The groups are shells around one centre, one inside the other: the same stretched ball of 4 dimensions in 9 sizes.
Known rows, each followed by its group:
[-57,0,-3,42,1,-5,-41,-34,21,37,-3,58,-10,9,-45,-13,-58,-11,32]  (1)
[-34,1,-27,-25,32,10,-21,-52,55,32,2,-32,22,0,-59,-6,-46,9,-23]  (2)
[-17,-15,6,-5,27,-22,-2,-9,12,25,-13,-49,31,29,-26,-22,1,28,22]  (0)
[-19,13,-35,-30,38,3,-10,-37,60,19,5,-26,14,-13,-50,10,-43,12,-17]  (6)
[-15,-8,4,-8,29,-22,0,-6,16,17,-10,-42,24,17,-25,-15,-3,28,27]  (6)
[-37,-14,6,35,9,-20,-24,-14,5,38,-13,13,12,35,-29,-23,-21,7,32]  (7)
[-41,-3,17,24,10,-19,-19,-12,7,18,-7,18,-1,7,-30,-17,-29,11,56]  (8)
[-35,-12,17,28,10,-25,-17,-6,-1,25,-13,4,10,25,-24,-24,-15,15,50]  (8)
[-50,-11,8,42,3,-15,-34,-23,7,39,-11,33,3,27,-35,-24,-36,-1,37]  (5)
[-43,-7,7,5,16,-7,-21,-30,21,25,-5,-8,11,8,-42,-20,-33,12,30]  (4)
[-36,5,11,11,16,-17,-14,-12,17,9,-3,14,-4,-8,-32,-9,-33,14,55]  (0)
[-16,-5,1,23,19,-30,-8,5,7,23,-13,1,12,26,-17,-10,-8,16,37]  (2)
[-21,-3,1,-20,31,-13,-2,-18,27,14,-5,-45,21,4,-35,-12,-15,27,21]  (7)
[-43,-12,0,-3,19,-1,-23,-40,27,34,-6,-25,21,16,-48,-24,-32,12,9]  (6)
[-33,-19,23,42,6,-32,-17,2,-13,32,-19,7,13,42,-17,-30,-4,15,55]  (2)
[-32,11,-3,37,11,-23,-21,-3,16,16,-4,53,-15,0,-25,2,-39,1,52]  (3)
[-25,7,-13,-23,32,-4,-8,-29,42,13,1,-27,12,-11,-44,-1,-34,18,11]  (4)
[-33,-2,-16,6,21,-5,-23,-32,34,33,-4,-1,13,13,-43,-8,-38,5,3]  (4)
[-5,11,-26,-35,43,-10,4,-17,49,9,0,-45,19,-9,-36,10,-22,24,-3]  (0)
[-22,13,-15,21,20,-21,-15,-4,27,15,-3,35,-8,-2,-26,9,-36,4,34]  (2)
[-40,-13,-10,7,18,-2,-27,-40,29,44,-8,-16,24,27,-48,-22,-33,6,-4]  (3)
[-36,-10,15,50,4,-30,-23,0,-6,30,-15,34,2,32,-19,-21,-19,6,56]  (1)
[-48,-9,21,37,3,-20,-26,-13,0,25,-10,29,-1,17,-30,-24,-30,7,59]  (8)
[-14,2,-31,-13,34,-7,-10,-26,45,31,-4,-28,23,13,-40,1,-27,12,-17]  (3)
[-37,15,-10,1,21,-5,-20,-27,38,11,4,22,-9,-21,-44,4,-52,5,31]  (7)
[-55,3,0,31,5,-5,-36,-32,23,28,-2,46,-9,0,-45,-11,-56,-5,37]  (5)
[-42,-19,23,49,1,-28,-25,-4,-12,35,-17,23,8,40,-21,-31,-14,9,56]  (1)
[-34,-9,-3,-9,24,-5,-16,-34,29,29,-6,-33,23,13,-44,-19,-26,17,8]  (4)
[-30,-16,4,17,17,-19,-17,-16,10,35,-13,-16,22,35,-30,-24,-13,15,22]  (5)
[-11,-10,-15,-30,39,-10,0,-24,35,27,-8,-73,39,22,-37,-13,-6,28,-12]  (1)
[-43,8,0,1,18,-4,-21,-30,32,13,2,13,-4,-16,-45,-5,-48,8,35]  (6)
[-48,-16,18,23,8,-13,-25,-24,5,32,-11,1,12,24,-37,-30,-26,11,40]  (5)
[-43,-14,0,22,12,-9,-28,-31,17,42,-10,0,17,30,-41,-25,-30,5,15]  (7)
[-59,-6,6,48,-2,-9,-41,-30,12,39,-7,55,-7,17,-41,-20,-51,-9,40]  (0)
[-54,0,-11,22,9,3,-39,-45,34,38,-1,33,-1,6,-53,-12,-59,-8,12]  (3)
[-33,-9,-7,18,17,-13,-22,-23,21,37,-9,-1,16,26,-36,-16,-27,7,13]  (8)

New rows. What belongs after each?
[-45,-11,30,25,7,-22,-19,-10,-3,18,-11,8,4,14,-28,-28,-21,16,66]  (2)
[-44,-2,4,48,3,-20,-31,-13,8,31,-9,51,-7,18,-30,-13,-38,-3,46]  (7)
[-53,11,5,49,-1,-15,-35,-16,15,19,-1,81,-26,-8,-34,-3,-58,-9,63]  (2)
[-35,-4,-11,23,15,-12,-25,-23,23,36,-7,16,8,20,-37,-11,-35,2,15]  (5)
[-28,16,-18,9,22,-11,-18,-18,37,14,2,29,-8,-12,-37,10,-46,3,26]  (7)
[-22,1,7,30,15,-31,-10,8,4,15,-10,21,-1,14,-16,-7,-16,14,56]  (2)
[-37,-15,14,33,8,-23,-21,-10,0,32,-14,9,11,32,-26,-26,-17,11,44]  (8)
[-15,1,-2,16,22,-29,-5,5,13,16,-10,2,7,14,-18,-4,-12,17,39]  (3)
[-10,-8,1,-6,30,-25,2,-2,15,18,-12,-44,26,22,-22,-13,1,29,25]  (1)
[-30,-17,4,-5,23,-12,-12,-26,18,32,-11,-44,30,28,-37,-26,-12,21,12]  (7)
[-23,2,-14,-34,36,-1,-6,-34,45,16,0,-50,22,-6,-47,-5,-29,22,-1]  (7)
[-16,1,-4,-14,31,-17,-1,-11,27,12,-5,-32,16,3,-30,-5,-15,24,23]  (8)
[-38,11,-22,25,15,-7,-30,-27,37,28,0,46,-9,-1,-42,5,-55,-7,16]  (3)
[-38,9,2,1,19,-9,-16,-23,29,9,1,10,-4,-16,-40,-4,-42,11,41]  (6)
[-1,9,-37,-48,50,-4,5,-27,59,16,1,-66,30,-4,-42,10,-21,25,-27]  (2)
[-46,8,-9,30,9,-8,-32,-27,28,26,-1,50,-11,-2,-41,-2,-55,-6,31]  (5)
[-44,-14,20,37,4,-22,-25,-12,-3,31,-13,17,7,28,-28,-28,-22,9,52]  (8)
[-27,3,-24,-6,28,-3,-18,-32,43,29,-2,-11,14,6,-45,-1,-38,7,-6]  (8)
[-47,-9,17,43,2,-21,-28,-13,0,29,-11,36,-2,21,-29,-23,-31,4,56]  (4)
[-33,9,-12,23,15,-14,-23,-17,27,22,-2,36,-6,1,-35,1,-43,1,30]  (8)
[-44,-17,6,40,5,-17,-30,-20,5,44,-14,17,13,39,-33,-27,-25,3,28]  (1)
[-45,-4,18,24,8,-17,-22,-16,8,19,-7,19,-1,6,-33,-19,-32,10,56]  (5)
[-44,-16,7,-1,18,-4,-22,-38,21,34,-8,-31,24,21,-46,-29,-26,15,14]  (1)
[-28,25,-25,-12,29,-2,-14,-28,53,5,8,18,-10,-33,-46,18,-56,5,17]  (2)
[-21,5,-25,13,24,-14,-17,-17,34,29,-4,12,7,13,-34,3,-33,4,5]  (2)
[-27,-19,-4,14,19,-16,-17,-21,15,43,-14,-26,29,42,-33,-24,-12,14,6]  (2)
[-31,-5,6,-23,28,-7,-7,-28,28,14,-4,-46,21,0,-42,-17,-22,26,23]  (2)
[-23,-6,-16,-24,34,-3,-9,-34,40,29,-4,-52,30,13,-45,-12,-22,20,-11]  (5)
[-59,-11,23,52,-5,-18,-36,-19,-4,32,-11,49,-6,21,-33,-28,-38,-1,63]  (6)
[-33,-4,-14,23,16,-12,-25,-24,25,37,-7,14,10,23,-37,-9,-34,2,10]  (0)
[-30,8,-11,-21,30,-2,-11,-32,43,12,2,-20,8,-15,-46,-1,-39,16,14]  (5)
[-54,-8,23,49,-3,-20,-32,-14,-3,28,-10,48,-8,17,-30,-24,-36,1,66]  (7)
[-38,2,6,-1,19,-9,-16,-24,25,13,-2,-3,3,-7,-40,-11,-35,15,39]  (7)
[-21,-13,-9,-21,32,-8,-7,-29,31,31,-8,-60,35,23,-40,-18,-12,24,-6]  (6)
[-46,-1,12,24,9,-14,-24,-19,13,19,-5,26,-4,2,-36,-15,-38,7,52]  (4)
[-24,10,-6,21,18,-23,-13,-2,20,13,-4,29,-6,-1,-25,3,-31,8,43]  (0)
[-46,-12,12,3,15,-6,-22,-34,18,28,-7,-18,17,13,-44,-27,-30,14,27]  (0)
[-26,4,-25,-13,30,-2,-15,-34,46,27,-1,-19,16,2,-46,-1,-38,10,-8]  (4)
[-24,-7,-2,29,16,-25,-16,-4,10,31,-12,9,11,30,-23,-12,-16,10,30]  (1)
[-27,-13,-8,-12,28,-7,-12,-31,29,34,-9,-48,32,24,-42,-20,-17,19,-3]  (7)
[-34,6,-23,-32,33,10,-17,-50,56,22,5,-32,16,-13,-58,-2,-48,12,-12]  (3)
[-36,15,-24,-4,24,1,-23,-36,50,19,5,17,-3,-17,-50,8,-57,1,7]  (7)
[-45,12,-11,14,14,-2,-29,-32,36,21,3,37,-10,-13,-46,0,-58,-2,27]  (5)
[-37,-17,3,-15,24,-3,-16,-39,26,33,-8,-52,32,21,-47,-28,-21,21,5]  (2)
[-18,-1,-14,-41,40,-3,-1,-32,44,16,-1,-66,29,-2,-45,-7,-20,27,-5]  (0)
[-12,2,-13,-12,33,-17,-2,-11,31,16,-5,-31,18,7,-30,-1,-15,22,13]  (8)
